The rows are grouped in 4 ways, from coarse to fine. Each group lies inside one group of the grouping before and may be the whole of it. The rows also spread widely along 16 directions, which tell nothing about the answers.
In the rows, zero is written as 128.
Some rows, each with its group in each grouping after it:
[150 133  85  91 128 151  94 118 132 141 195 162 131 118 126 135 135 122
 146 137  87 149 143 121 144]
duv k_538 gir k_159
[120 130  85 122 125 127 211 133  87 156 204 131 101  70 133 147 158  89
 125 137  85 132 130 141 197]
rusin k_250 saru k_884
[125 118 145  88 135 148 110 126 166 121 133 131 155  67 133 116 116 117
  96  95  92  96 101 105  99]
duv k_35 kor k_330
[132 165  98 127 123 161 125 107 102 106 120 105 147 131 168 159 109 140
 104 140 151 119 152 141 142]
Norov k_911 bedum k_468
[175 163  95 129 154 103 125 141  78 119 198 106 142  96 140 174 136  91
 111  81  76 119 144 117 189]
rusin k_250 saru k_944
[ 26 106 160 149 153 168  81 124 144 117  94 149 151 135 118 135  91 154
 105 134 117  96  98 190  89]
duv k_387 pok k_155
[114 143 115 113 124 156 177 141 120 135 175 127 129 124 128 145 133 100
 130 154 135 161 157 137 122]
rusin k_525 nobas k_824
[210 175  71 117 120 143 113 102 157 106 180  86 129 118 174 146 132  73
  98 113 106 132 216  68 171]
Norov k_85 gusag k_851
[107 130 133 105 127 163 114 150 137 177 146 149 144 160 118 118 121 136
 146 174 135 132 119 145 103]
Norov k_911 Tovas k_896
[120 134 117 100  97 147 154 100 144 129 202 151 115  92  94 112 149 120
 108 133  85 150 139 145 135]
rusin k_525 Nem k_451
[139 139 117 127 157 130  96 120  68  92 157 145 143 175 143 174 112 103
 157 107 130  78 129 127 161]
Norov k_911 Tovas k_569
[106 163 181 192 121 166  82 105 117 105 168 146 172 184 107 142 104 203
  98 165 123 148 179 179 138]
rusin k_250 mup k_945
[142 110 157 105 102  99 105 119 149 126 185 159 148 137 136 135 180 143
 120 171  69  99 103 183 147]
rusin k_525 ruga k_134
[138 160 112 130 144 147 110 147 154 150 146 109 151 131 140  99 136 148
  89 122  78 157 152 111 104]
duv k_387 pok k_870
[137 135 155 148 111 126 165  95  91  70 143 139 116 173 164 128 158 171
 109 147 162  66 130 154 177]
rusin k_525 nobas k_274
[111 122 169 123 167 141 109 160 112 111 165 158 148 126 111 166 108 113
 147 107 139  99 120 133 123]
rusin k_250 beket k_946
[151 160 149 125 130  83 129 203 176 146 171 112  66 158  90  98 209 133
  96 126 142 140 139 146 129]
rusin k_525 Nem k_473
[ 58 105  83 107 136 179 113 111 103 113 129 122  72 162 113 126  93  93
 133 131 169  92 115 172 139]
duv k_387 kila k_773
[126 123 141  96 125 140 153 142 147 148 155 150 113 123 134 108 152 138
 130 143 136 102 119 117 118]
duv k_341 bikeg k_336
[127 130 148 120 105 130 149 141  78  97 108 108 143 134 150 118 138 144
 120 140 166 109  83 125 143]
rusin k_206 lukag k_847
[127 112 142 120 121 153 104 117 109  91 146 137 142 130 127 130 103 100
 140 124 131 104 115  94 145]
Norov k_911 dafut k_612
[124 155 118 131 112 136 149 136 113 166 169  96 117 130 101  86 129 120
  95 112 102 122 130 108 147]
duv k_341 Pomit k_953
[132 112 184 126 119 148 122 135 135 121 149 129 184 131 156 134 114 130
 123 160 113 115 128 103 120]
duv k_341 dolet k_532
[ 53 118 123 189 155 133  38 195 143 177  91 165 115 134  86 116 120 126
 153 149 143 120  78 138 163]
duv k_35 kor k_694
[143  97 167  77 172 162  92 131 113 129 225 132 144 157 127 140  80 117
 116  97  92  70 132 130 118]
duv k_341 bikeg k_336
[106 145 164 173 124  89  85 112 106  37 145 157 137 168  81 159 146  80
 152  86 101 105 135 112 152]
Norov k_911 bedum k_468
[121 147 121 142 114 116 127 140 159 130 105 118 122  97 156 151 153 105
 114 146 149  94 134 126 155]
duv k_341 dolet k_532
[107 144 181 146 115 186 118 146 182 130 154 144 100  94  97 126 101 154
 104 148 209 142 179 100 130]
duv k_341 Pomit k_953
[118 138 125 131 122 151 141 117  98  99 108 132 132 150 148 101 133 155
 127 133 150 114 110 103 131]
duv k_387 pok k_870
[163 102 152  99 135 153 125 122  91 117 170 122 170 104 183 134 110 165
 101 132 102  94 101 111 159]
duv k_538 gir k_159
[112 119 150 121 133 163  31 129 107 101  81 156 134 110 146 122 115 249
  90 142 183 100  60 172 144]
Norov k_911 bedum k_468
[ 60 128  99 112  94 159 222 104 116 172 129 110 110  68  98  87 117  72
 107 116 104  97  92 119 138]
Norov k_911 Tovas k_896
[115 131 146 150 115 134 126 135 110 119 141 141 124 147 131 135 137 137
 136 158 155 113 128 124 163]
duv k_341 dolet k_532
[131 123 136 143 153 134 163 144 147 112 131 149 161 121 170 112 153 112
 134 123  82 100 134  88 121]
rusin k_250 saru k_944
[134 172 101 156 141 145  96 131 151 170 133 155 136 156 117 106 119 123
 144 122 127  87 148  94 147]
duv k_35 kor k_330
[158 139 137  63 112 103 110 113  95  60 180  93 102 162 109 128 162 131
  86  96 112 122 111 163 118]
duv k_35 kor k_330
[105 126 134 118 132 162 108 140 113 130 145 154 140 130 112 132 110 133
 145 142 146 126 112 139 127]
rusin k_250 saru k_944
[106 138  98 122 100 167 170  63  74  84 165 111 164 115 151 147 105 102
 112 136  76 154 153 127 139]
duv k_387 kila k_773
[100 120 121 154 143 162 111  93 131  94 195 184 121 130 124 161 120 121
 136 141  94 128 177 144 165]
duv k_35 kor k_330
[124 130  84 133 132 150 123 119 149 123 131 136 104 143 135  87 132  87
 141 114 114  99 141  76 147]
duv k_387 kila k_773
[118 120 163 106 111 119 135 145 122 117 143 119 118 172 109 118 140  95
 140 143 148  93 102 127 126]
duv k_35 kor k_330
[ 85  87 113 158 155 154 122 162 106 115 123 117 143 120 149 104 112  91
 119 125  88 128  93 105 151]
rusin k_525 ruga k_134
[ 93 124 200 171 157 142  43 195 132 177 133 147 159 209  86 101 102 177
 136 149 140 106  97 139 119]
duv k_538 gir k_159
[108 130 171  94  85 170  90  82 168 128 167 161 103  68  48  93  91 149
  91  95 165  72 101 134 142]
rusin k_525 nobas k_274
[118 139 131 119 156 171 165 139 147 120 156 110 123 120 159 142 115 128
  91 120 135 116 175 129 111]
duv k_538 gir k_159

New rows. What belongs after each?
[135 129 106 113 123 141 128 156  76 143 179  50 133 166 150 147 114  93
  96 166 108 157 135 160 156]
Norov k_911 dafut k_612
[138 168 127 121 139 145 127 152 114  67  89  97 124 163 152 121 142 152
 102 110 179 141 143 108  92]
Norov k_911 bedum k_468
[132 165  98 111  87 136  78  93 147 113  98 183 194  66 128 141 143 133
 158 139  96 158 108  93 112]
Norov k_911 bedum k_468
[124 118  87  82 116 177 105  98 152 170 167 170 136 109 118  91 109 111
 154 137  92 110 118  99 127]
duv k_387 kila k_773
[141 166  86 121 118 104 134 120 141  95 155 107 121 161 145 115 194 123
  92 124  67 147 162 167 117]
rusin k_206 lukag k_847
[157  98 170 116 126 150 111 155  95  71 179  90 114 111 155 135 121 149
  83 138 151 154 130 103 168]
duv k_341 Pomit k_953
[133 177  63 108 111 141 228 102  87  35 107 104 139 105 184 152 165  77
 131 109 136 174 172  91 100]
rusin k_206 lukag k_847
[101 140 144 148 106 134 140 123 165 103 134 129  93 132 111 107 156 126
 105 139 138 127 152 126 135]
duv k_387 kila k_773
[112  97  96  86 154 146 130 137  97  98 165 135 133 129 164 149 135 100
 134 131  91 124 113 161 123]
rusin k_206 lukag k_847
[ 81 173 101 159  98 110 129 142 174 154 105 136 115  51  95 158 158  79
 123 137 127 142 137 133 154]
Norov k_911 bedum k_468
[119 143 131  99 108 148 188  99  91 104 243 155 110  85  87 179 132  94
 132 128 106 173 174 134 148]
Norov k_911 dafut k_612
[106 163 153 150 121 139 155 151 110  93  87  78 155 184 152 127 134 139
  94 146 167 129 135 149  92]
rusin k_525 ruga k_134
[149 131 112 148 151  99 158 153 106 139 148 110 153 139 168  91 172 120
 105 110  32 107 107  92 155]
duv k_35 kor k_330
[132  77 204 134 172 140  94 170 145  68 162 131 142 135 152 171  91  56
 148 108 147  70 142  64 140]
duv k_341 bikeg k_336
[127  98 182 128  76 129  69  95 135  99 176 157 139 169 101 102 143 157
 124 178  96 115 105 151 158]
Norov k_911 dafut k_612
[119 172 193 149 104 142 145 127 130 127 130 118 147 173 100  84 136 195
  85 135 145 121 134 128 101]
duv k_35 kor k_330
[109 118 149  81 134 121 137 164 148 178 217 150 116  94  88 149 158 112
 118 145  75 150 120 174 116]
Norov k_911 Tovas k_896
[145 140 116 135 165 108  62 162 112  76 130 138 128 141 150 167 151 129
 125 107 137 119 121 143 149]
rusin k_525 nobas k_274
[122 147  96  94  98 149 135 111  70 147 142 116 155  83 132 160 105 115
 130 143 134 128  94 135 159]
Norov k_911 bedum k_468
[159 127 185 106  53 101  99 102 106  83 169 126 139 186  75  87 158 127
 141 150 126 109  86 122 152]
rusin k_250 mup k_945
[103 108 125 127 149 127  86 148 106 152 195 189 119  80 107 194 120 101
 165 139 120 111 112 146 189]
duv k_341 dolet k_532
[142 111 163 104  94 127 109 124 136 111 162 156 124 134 128 142 148 130
 147 180 154 109 111 132 158]
duv k_35 kor k_330
[129 154  71 122  80 171 147 102  63 110 133 128 174 146 129 107 122 111
 169 168 121 204 125  88 135]
rusin k_250 beket k_946
[119 138 151 111 130 110 135 144 151 163 203 154 161 130 108 176 143  77
 147 151  82 112 144 166 122]
rusin k_525 nobas k_824
[111 111 158  65  85 129 150  98 122  45 124 128 160  92 140 147 151 102
 125 131 113 144  98 122  74]
duv k_341 bikeg k_336
[ 65 153 115 152  92 188 115  42 145  69 103 172 199 116 136 170  87 109
 150 152 112 143 175 132  96]
duv k_538 gir k_159
[133 116 158 100 155 160 128 152 119 155 172 130 134 107 135 129 101 148
 106 120 139  75 107 140 140]
rusin k_250 saru k_944
[118 161  95 126 115 138  99 119 105  90 145 115 136 192 124 149 141 113
 132 152 116 172 161 159 117]
Norov k_911 bedum k_468
[115 137 146 129 147 125 155 144 114 116 135 111 124 134 150 153 131 108
 116 118 142  78 130 132 137]
duv k_387 kila k_773
[101 187  88 150 110 147 202 130 130 136  59  94 122  68 139 118 122  80
 114  98 178 100 132  64 133]
Norov k_911 dafut k_612
[111 132 153  69 114 178 146 151  92 174 228 136 142 145  84 134 110 151
 133 174 125 207 138 154  85]
duv k_341 bikeg k_336
[127 145 174 108 105 148 108  98 154  45 166 140 104  67  94 192 107  96
 110 101 187 118 171 117 137]
Norov k_911 dafut k_612
[126 152 129  78 167 164 196 131 145 137 144 160 142 109 150 151 115 101
 151  89 151  66 152  92  74]
duv k_538 gir k_159
[140 161 143 105 139 121 109 160 130 136 175 127 127 106 118 160 146 153
  97 119 135 131 136 171 125]
rusin k_206 lukag k_847
[145 139 139 190 152 101 117 196 135 151 157  73  98 177 120  68 157 113
  80 110  87 118 135  86 183]
duv k_35 kor k_330
[105 159 110 167 108 141 166 100 158  97 172 152 112  91 102 116 152  94
 113 108  88 149 188 102 153]
rusin k_206 lukag k_847
[126 146 157 144 119 109  70 150 123 100 111 182 134 126  96 117 156 151
 160 113 155 120  91  82 137]
duv k_341 Pomit k_953
[118 155  70 118 123 124 191 120  69 114 129  99 145 187 182 114 183 141
 117 159  72 166 133 157 109]
duv k_387 kila k_773
[101 132 106  94 140 167 120 104 118 163 147 167 179 154 137 137 100 121
 161 138  92  88 117 146  96]
duv k_538 gir k_159
[143 102 142 124 120 161 134  81 123  58 142 156 156 108 192 170 105  94
 155 147 142  78 148  79 166]
duv k_387 kila k_773
[107 135 119 163 100 137 112  73 115 103 142 163 132 123 114 137 115  99
 145 126 116  69 129 113 197]
Norov k_911 bedum k_468
[120 119 136 127 104 131 173 117 107  80 148 153 164 121 158 134 170 124
 142 166  78 170 129 107 126]
Norov k_911 bedum k_468
[141 180  99 129  81 127 113 127 141 192 128 124 147 128 125 127 136 115
 143 171 147 113 132 116 155]
duv k_341 Pomit k_953
[105  97 143 121 155 155  91 142 139 190 214 153 146  95 127 150 103 137
 110 153  60 114 125 167 160]
duv k_387 kila k_773
[117 169 128 104 120 144 145 108 134 178 155 153 171 126 113 135 118 122
 144 129 103 100 134 128  98]
duv k_387 kila k_773
[ 92 140 154 114 122 181 182 115 145 161 179 155 110  94  89 102 111 153
 102 126 138 117 143 125 117]
duv k_35 kor k_330
[103 145  98 120 113 165 117  70  61 100 166 164 156 120 132 201  90 116
 158 150 137 122 141 162 162]
Norov k_911 dafut k_612
[112 147 122 137 104 125  75 155 129 168 103  92 164  95 106 107 118 123
  99 130 110 125  73 138 145]
rusin k_250 beket k_946
[118 149 126 156 106 147 115  84 135  79  83 115 153 119 178 146 119 142
  94 145 148  84 138 135 154]
duv k_35 kor k_330
[148 174 162 130 115  93 179 130 106 159 153 123 154 145 135 145 155 132
 121 132 122  60 119 133 149]
duv k_35 kor k_330
[104 119 210 119 111 136 116 147 109 135 145 143 174 179 102 159 102  96
 174 170 171  93 105 125 115]
Norov k_85 gusag k_851
[131 124 130 116 129 126 123 152 111 118 157 133 135 144 124 118 150 117
 137 137 108 132 110 129 135]
rusin k_250 saru k_944
[117 143  88  98 148 122  99 189 147 210 150  89  78 162  81 109 117  38
 137 107 143  74 108 130 141]
Norov k_911 Tovas k_896
[140 162  89 106 101 141 127 119 110 135 176 143 114 170 107 123 153 127
 151 162 135 154 148 152 141]
rusin k_250 saru k_944
[125 151 106 120 170 134  81 212 127 201 118  90 133 145 134 116 116 130
 108 121 145 103  97 151 122]
rusin k_206 lukag k_847
[ 87 119 128 129 153 210  60 136 131 153 129 142 154 159 104  88  53 143
 130 129 137 121 116 109 103]
duv k_35 kor k_694
[102 111 161 120 156 128 146 162 135 129 154 136 101 151 134 137 145 122
 126 135 141  84 123 149 127]
duv k_387 kila k_773
[138 152  94  93 105 135 189  97  64  33 117 124 166 124 180 173 154  93
 158 129 132 169 139  93 104]
duv k_538 gir k_159
[ 95 149 101 113 128 168 141 112 119 134 167 157 152 103 114 167 112 107
 146 144 113 151 152 155 116]
rusin k_250 mup k_945
[129 154 108  98 133 155 144 120 139 117 181 158 147 107 132 177 128  94
 145 136 124 149 173 136 111]
rusin k_525 nobas k_274
[ 79 123 129 176 107 112 138 181 178 148 140 168 117  91 112 140 195 100
 152 206 100 214 141 126 151]
duv k_35 kor k_330
[109 122 144  91 109 170 137 119 127 135 174 106 126 124 106 108 105 129
  93 142 119 136 124 142 115]
duv k_35 kor k_694
[155 112 203 121 140 171 139 151 121 130 170 107 153  70 155 145  73 139
  95 123 167  90 129  68 160]
duv k_387 kila k_773
[114 131 111 120 170 143  61 128 118 123 161 176 139 137 133 180 110 125
 154 122 118 100 132 153 140]
duv k_387 pok k_870
[136 152 121 134 154 138  94 153 114 117 143 116 118 113 132 159 117 130
 108 107 162 101 133 142 163]
rusin k_250 beket k_946
[146 154 134 120 153 140  63 149 112 117 137 186 148 126 125 177 116 142
 174 123 175 108 124 105 141]
Norov k_911 bedum k_468
[ 96 143 102 187 109 114 157 126 121 116 145 155  95 133  87 105 162  72
 159 124 110 116 135  95 194]
rusin k_250 mup k_945
[168 149 123  79 169 119 101 169  92 152 211 131 117 146 127 195 129 111
 139 119 140 105 137 159 147]
Norov k_911 Tovas k_896
[119 156 141 143 103 161 135 122 106  83 142 108 107 176 106 141 108 104
 136 147 206 129 166 127 149]
rusin k_250 saru k_884
[132 115 137  67 100 160 111  25 111  27 179 158 148 154 143 148 117 141
 109 118 103  72 134 184 112]
rusin k_525 ruga k_134
[110  82 196  74 124 177 113 115 114  79 192 138 138 124 119 134 100 162
  98 139 129 134 116 153  99]
duv k_341 dolet k_532
[135 128 123 124 134 129 103 112 117  79 146 141 138 121 152 157 129 104
 132 111 116  99 136 107 149]
duv k_341 bikeg k_336
[168 153 124 101  82 131  75 115 145 102 163  63 118 168  94  66 138 122
  69 117  97 158 136 111 126]
duv k_35 kor k_330
[141 188 114 142 112 115 101 151 111 161 132 148 142 124 101 126 149 145
 148 128 144 148 121  93 143]
duv k_341 bikeg k_336
[117 156 126 112 164 129 177 170 134 167 148 169 116 117 141 152 163 147
 137 131 155  90 126 156 115]
rusin k_525 ruga k_134
[126 145 114 119 142 160 103 147 117 143 143 132 139 133 141 143 114 146
 120 146 156 128 129 150 135]
rusin k_525 nobas k_274
[129 177 121 139 131 139 195 135 109 107 107  86 111 130 141 101 139 127
  87  85 156  98 143  88 127]
Norov k_911 bedum k_468
[148 139 128 142 114 145  17 119 117  82 143 104 145 234 115 100 110 139
 121 136 121 138 143 125 138]
duv k_538 gir k_159
[116 146 171 146 138 152 123 143 147 162 201 127 161 116 104 143 108 139
  93 136  87 133 163 155 133]
rusin k_250 beket k_946
[ 99 117 135 130 138 168 132 108 126 130 169 133 134  45 119 132  85 114
  93  92  95 105 126 103 159]
duv k_387 kila k_773
[129 130 129  91 137 132  75 180 157 194 191 140 157 114  96 138 132 107
 135 150  68 166 119 140 108]
Norov k_911 bedum k_468
[148 116 180 106 101 109  81 153 113 105 166 147 162 142  83 102 151 129
 150 133 101 147  76 103 127]
rusin k_250 beket k_946
[132 146 138  93 128 146  82 128 140 117 197 144  98 107  77 159 111 116
 114 106 162 119 143 157 143]
rusin k_525 nobas k_274
[128 142 113 136 118 131  69 120 150 109 133 175 149 144 116 108 154 142
 142 135 101 140 120 125 125]
rusin k_525 Nem k_473
[151 139 129 122 153 124  68 202 129 147 147  94 126 137 115 121 125 104
 122 113 130 153 119  87 134]
duv k_387 kila k_773
[168  79 148 136 178 146  67 149 119 112 192 153 162 133 185 177  91  87
 156 138  99  68 138  85 193]
Norov k_911 dafut k_612
